The first 9 rows are patterns. Each new row is the sum of 3 different patterns, raised or lowered, with some noise. Before adding, each is slid sideways (what falls off one end comes back at the other) and multiplied by a number that may be negative. Names go in the order of the patterns.
In the rows, zero is written as 128.
Some rows, each with the names of its patterns after it:
[149 120 157 140 123 126 135 126 143 106 148 153 126 134 118 127 154 146
 126 135 151 155 117 102 118 138 105 132 155 150 156  98 111 125 148] -> M
[139 142 127 140 128 147 100 110 125 102 147  98 113 120  97 143 146 119
  97 118 127 108 127 127 132 141 111 158 137 130 152 106 149 111 139] -> D
[157 112 115 110 125 153 134 108  97  98 100 136 115 109 115 134  98 147
 146 104 111 133  98 114 105 154 102 141 137 145 129 106 124 133 147] -> L
[105 154 160  99 109 115 160 122 126 157 150 115 139 106 107 134 141 112
 121 114 124 113 123 127 122  95 130 104 141 104 123 155 148 154 130] -> P
[157 130 148 111 126 140 157 121  98 145 107 109 127 134 119 105 151 113
 107 158 104 133 122  96 102 157 132 161  97 136 116 105  99 141 148] -> Q
[136 139  98 127  99 137 148 147 109 139 129 128 140 127 153 157 124 108
 121 143 100 114  99 110 151 147 102 108  96 107 138 143 150  97 151] -> R
[130 111  98 111 115 136 132 113 111 146 153 138 120 135 116 121 140 112
 130 105 103 111 105 157 101 133 108 127 120 113 131 128 135 150 101] -> Y
[155 127 144 101 122 108 110 143 130 129 106 114 151 144 132 110 138 147
 149 128 101 135 116 112 136 122 101 149 133 135 117 148 116 145 154] -> X
[103 115 108 120 130  96 127 147 131 122 117 134 106 136 115 104 106 122
 128 159 100 145 104 122 145 101  97 146 114 121 119 105  99 104 133] -> G

New rows. What belongs after each?
[154 164 166 114 109  84 162 119 146 151 132 122 126  95 158 139 133 142
 161 106 119 125 115 135 135 116 121 128 171  69 150 148 137 183 104] -> M Q X
[113 152 139 118 151 156 148 153 158 166 143 143 154 188 177 166 132 152
 120 111 136 137 142 144  97 122 202 169 145 121 149 132 144 127 152] -> L P Y
[167 125 115 181 136 130 144 171 160 164 163 152 131 159 178 167 171 125
 139 111 185 136 115 140 198 161 185 142 166 152 158 142 123 193 168] -> M R G
[110 133 135  93  79 103 116 134 139 142 144 140 114  84  85 106 165 132
 126  86 111 117 101 110 115 107 114  86 116 115 104 119 148 131 135] -> M P G
[109 151 172 170 151 160 174 148 164 160 169 171 151 135 159 184 130 149
 112 160 177 189 156 143 130 140 181 175 185 149 166 158 163 135 162] -> D R X
[148 136 190 181 177 159 139 150 156 166 134 175 153 166 156 165 115 165
 155 155 182 132 137 134 134 173 185 126 112 149 156 151 112 149 148] -> M D Y
[134 152 150 170 113 149 183 147 152 143 128 145 169 164 136 172 171 134
 110 138 164 110 138 181 139 189 102 129 172 186 165 137 144 185 154] -> M P Q
[113 155 168 109 161 153 158 160 148 166 148 178 157 156 139 127 170 128
 129 136 148 158 125 170 133 144 167 176 133 141 108 179 111 157 139] -> M X G
[119  89  92 154  91 138 134 111 130 106 102 116 113 153 130  96 133 114
 171 104 126 150 133 131 111 154 147  99 123 102 139 121 103 131  69] -> M D G
[157 157 139 189 180 112 132 156 162 182 164 138 118 146 163 142 139 121
 188 137 148 138 136 144 130 159 127 155 148 158 131 117 113 167 116] -> R Y G
[163 160 148 149 153 172 133 132 175 160 172 167 168 190 177 166 147 160
 153 185 173 182 150 127 147 205 103 151 148 161 183 177 174 128 151] -> D R G
[ 57  47  51  94 102  63  35  74  39  73 115  61  63  57  80  68 122  98
  34  63 111  24  52  48 118  62  89  89  91  58  72  53  76 109 103] -> M L R
[117 128 148 103 112 118 121  86  93  98 100 108 120 101 100 133 102 129
 101 156 136  97  65 114 150  68  80  59  87 134 130 110 101  52  89] -> L P R
[105 122 137 148 120  62 115 100  99 143  94 109  74 113 101  97 123  93
 110 122 122 113 151  96 175  90 125 124 103  66 146 169 163 123 140] -> D L Q
[ 95  94 103  84 109 106  84 127  90 125 117 129 141 108  90 111 129 110
 106 125 126  99  95  98 138  69  99  89  92 121 108 104  86  83 101] -> D P R
[187 108 133  92 128 106 129 140 140 123 155 100 120 136 122 147 143 147
 116 102 122 107 155 124 112 148 129 108 109  85 119 125 123 140  80] -> M R Y
[127 137 113 152 118 115 159 121 124 143 113 110 147 117 128 138 142 119
 115 126 128 146  92 142 145 165 124 115 142 137 129 129 107 103 134] -> P R G
[102 101  99  61  76  96 115 118 111 123 101 127 101  83  65 130  98  68
 104  67 100  65  97  63  88 115  95 126 106  86 134 125  67  84 101] -> Y X G
[104 157 120 142 117 100 155 100 100 157 106 127 114  92 111 120 114  79
  81 111 151 130  92 140 138  91 117 109 143 121 138  88  89 110 115] -> M L G
[217 195 205 176 210 180 189 203 216 183 152 158 189 127 194 213 229 210
 145 156 185 217 233 191 203 203 185 191 173 192 182 154 222 212 187] -> M L R
[139 130 120 128 123 105 127 161 103 110 125 118 146 115 140 127 142 153
 141 133 135 108  96 103  86 155 117 149 118 145 162 148 129 122 150] -> P X G
[ 40  80  83  95 136 100 139 107 110 100 101  86 103 101  90  72  74  98
  80  84 127  85 102 109 135 126  83  47  81  93  81 104  92 130 142] -> M Y G
[101 105 107  97 136 131  80  94 122 133 155 127  56 108  91 136 127 129
  99 150 115 109  79 140  76 121 143 131  86 143 117 108  92 123 113] -> L Q X
[113  99  97 109  85 115 116 106 106  92 129  99 100  89 122 116 116  92
 130 142 114 121 107 127 108 135 131 108  86 118 123 119 140 129 116] -> D Y X
[ 62  79 159 147 134  87 128  95  72  96  95 134 125  99 105  81 135  97
 145  87  96 131  78  89 108 130 111  61 120  76  76 131  67 114  96] -> Q R Y
[129 116  94 134 122 112 113 121 121 150 117 123  94 146 112 145 115 128
  76 117 150 129 109 144 138 130 152 119 115 150 144  99 129 145 113] -> M Q R
[ 97 139 124  89 118  81 121  95 114 138 137 106  76 100 102  68 100  62
  86 140 131 102  64  78  81 120 115  94  51 139  98 118  74  82  72] -> R Y G
[ 85 100  71  89  96 106  68  90  73 105 114 106 124  94 118 107 117 101
  83  89 103 112  99  85 101 121 105 117  99 123 125  93  93 103 103] -> R X G
[138 156 116  81 109 128  85 155 105 120  70 115 107 149  83  93 156 146
 130 116  84 164 176  93 136 105 156 153 120 192 149 116 154 127 111] -> D L P
[156 116 191 198 167 155 126 129 153 184 154 149 102 117 104 180 151 136
 154 151 146 169 145 142 114 159 150 142 142 111 114 113 132 151 178] -> R Y X
[ 78 142 141 120  92 101  88 118 134 119  84  99 118  97 136 102 126 158
 122 124 122 119 118 109  87  86 133 147  94 104 105 111 110 121 129] -> P R Y
[112 131 153 160 129 119 105 111 180 114  90  87 140 130 153 119 103 131
 143  84 105 119  97 142 108  93  99 155 151 101 162 143 162 130  90] -> Q R G
[ 76 101  83  79  73 118 101 104 115 111 108 121  87 101  92  83  83 110
 106 109  68 129 134  76  80 113  71 110 118  88  74  83  90  70  78] -> P X G
[142 204 154 188 165 119 169 162 174 188 135 111 144 198 178 167 183 128
 157 179 181 196 159 128 161 141 179 137 197 128 120 156 180 146 182] -> D L X
[ 91 129 141  74 103 126 128 150  99 125 101 160 141 111 123 124  89 126
 136 121 125 112 138 135 134 119 136 149 147 119 119 126 115 123  82] -> M R X
[ 96 173 105 124 156 145 156  96 147 106 142 142 110 127 136 137 121 119
 177 143 111 146 119 155 124 137 139 144 123  95 105 143 133 152 136] -> M Q Y
[122 137 144 112 132 157 134 184 142 100 137 154 129 123 121 149 117 149
 159 150 130 100 132 139 156 129 152 113 112 121 148 118 107 103 121] -> D L G
[101  70 110 117  67 114 127  78 107 112  92  90  93 124 111 124 138 108
 127  77  80  87  96 133 106  76  58 115 146 123  67  75  84  69 104] -> L P X
[173 137 160 138 137 149 157 159 157 136 171 151 167 160 143 160 169 175
 151 148 149 142 154 135 145 169 153 136 157 141 134 152 174 161 129] -> L R G
[175 156 210 166 205 137 189 206 133 129 125 159 204 142 148 180 199 207
 141 148 152 114 146 158 187 196 180 154 161 154 189 189 163 210 194] -> M P G
[120 116 169 109 128 149 114 153 166 151 115 115 162 100 159 130 144 170
 135 134 131 101 183 113 164 155 167 140 125 113 149 133 142 100 108] -> D Q Y
[137 183 143 148 192 177 158 148 169 164 201 173 152 142 170 145 159 122
 124 179 164 159 134 177 131 100 145 165 165 178 208 155 129 124 182] -> M P G
[153 155 165 161 108 121 112 171 147 154 118 120 152 181  91 176 108 111
 159 169 137 147 148 176 132 158 128 136 130 116 148 154 123  92 127] -> D L G
[112 113 121 114  95 114 123 105  96  86 110 118  83  92 100 101 133 109
 105  81  85 117 117 133 113  67 128 117 123  69 108  95 114 119 127] -> P R Y
[ 84 103 176 152 176  96 152 156 164 110 143 155 134 134 140 144 138 147
 133 178 146 162 151 107 119 159 153 100 118 126 132 141 127  97 103] -> M P R
[115 152  96 115 171 121 140  94 128 168  98 110 172 107 151 149 131 117
 121 136 132 144 132 124 125 122 184 141 169 132 148 149 116 109 102] -> P X G
[134 123 135 111  99 136 119 160 115  82 130 138  99 128  80 165  81 108
 154 102  94 132  99  93 111 103  84  87 113  86 110 107 113 129  59] -> D P G
[129  89  57  84  87 104 114  93  73  99  94  86  71 101 110  74  60  88
 109  92  78  73  88  97 125  71  63  75 105  98  73 122 132 103  75] -> M R G
[141 173 126 146 120 134 127 126 172 129 132 156 113 153 136 123  95 165
 151 166 124 124 141 109 103 148 155 146 151 150 142 142 161 172 133] -> D Q X
[108 102 105 132 142 147 113 123 136 105 155  95  97  82 135 103 141 112
  95 103  91  91 145 133 162 137 136 126 102 149 143  82  79 126 126] -> Q Y X
[128 198 144 179 169 173 191 199 143 163 178 153 146 190 139 162 171 184
 150 186 157 187 138 160 148 172 127 151 176 124 147 149 158 177 152] -> L Y G
[135 102  86 100 110 129 115 147  92  95 104 153  88 101  58 131 110 118
 109 115  95  79  72 108 146 117  96  86  92 135  99  79 110 116  97] -> M R X
[153 118 164 156 111 128 152 134 163 162 175 127 171 112 129 141  98 139
 159 159 136 130 170 156  97 131 126 152 145 126 122 162 147 120 115] -> L Y X
[120 175 135 172 179 136 128 158 169 162 141 106 145 174 182 128 133 102
 126 167 155 146 151 196 177 138 159 141 104 133 146 200 150 158 127] -> M L R
[158 123 119 143 135 140 142  97 132 146 150 174 131 136 118 113 176 107
 109 124 174 142 143 119 108 117 129 112 146 119 123 114  87 115 126] -> M D R
[143 127 134 167 101 184 150 124 110 109  93  94 117 186  80 127 169 181
 162  94 149 126 143 140 142 113 141 159 152 129 127 100 133 110 166] -> L P Y
[196 218 161 159 163 179 188 178 171 151 176 175 187 174 202 181 178 227
 181 178 213 151 157 204 185 182 198 182 163 155 208 156 189 170 221] -> R X G
[137 149 103 140 180 155 116 114 134 108 141 138 146 102 155 149 157 121
 163 135 140 154 134 150 144 140 131 135 163 174 142 131 124 152 162] -> R X G
[125 172 131 151 135 141 126 153 161 153 132 176 119 142 113 159 141 128
 123 113 120 127 146 132 122 141 152 141 165  91 137 128 143 153 183] -> L Q R
[203 183 137 163 189 202 190 190 174 160 161 208 148 191 137 199 171 146
 154 125 162 192 133 132 192 173 178 118 169 178 152 161 163 183 199] -> D P R
[194 139 145 168 195 154 177 162 160 141 146 169 146 139 194 135 189 117
 176 124 153 187 125 157 131 104 129 157 174 226 141 159 156 137 160] -> Q R Y
[138 102 145  94 172 115 131 149 171 148 167 132 197 185  93 132 123 185
 151 126 153 152 156 140 100 120 139 181 122 134 134 147 137 177 113] -> P Q X
[181 169 209 177 169 183 184 151 123 179 147 151 154 147 141 144 213 141
 137 191 152 178 153 122 145 192 173 189 133 150 150 137 136 177 199] -> Q Y X
[101  94  83 138  71 110 111  97 100 125  96 146  95 113 136 132 136 109
 119  99 137 111 105 159 101  83  80 114  87 101 132 138 132 141 123] -> L R G
[103 133 147 117 119  92 109 149 125  95 110 127 138 108 129 113 102 113
 117 132 142 127 139  98 147 115 147 116 138 142 130 121 137  93 144] -> P Y X
[150  77 121 141 149 174 147  88 136 127 171 110 162 114 136 141 118 126
 169 132 163  64 144 122 109  84 105 136 125 121 110 140 149 169 145] -> L R Y
[ 73 120 118 124  99 117 122 153 127  96 102 142 109 139 108  94  92 105
 140 121  83 133 127 124 164  82  80 129 123 101 121  88  76 105 112] -> L R G
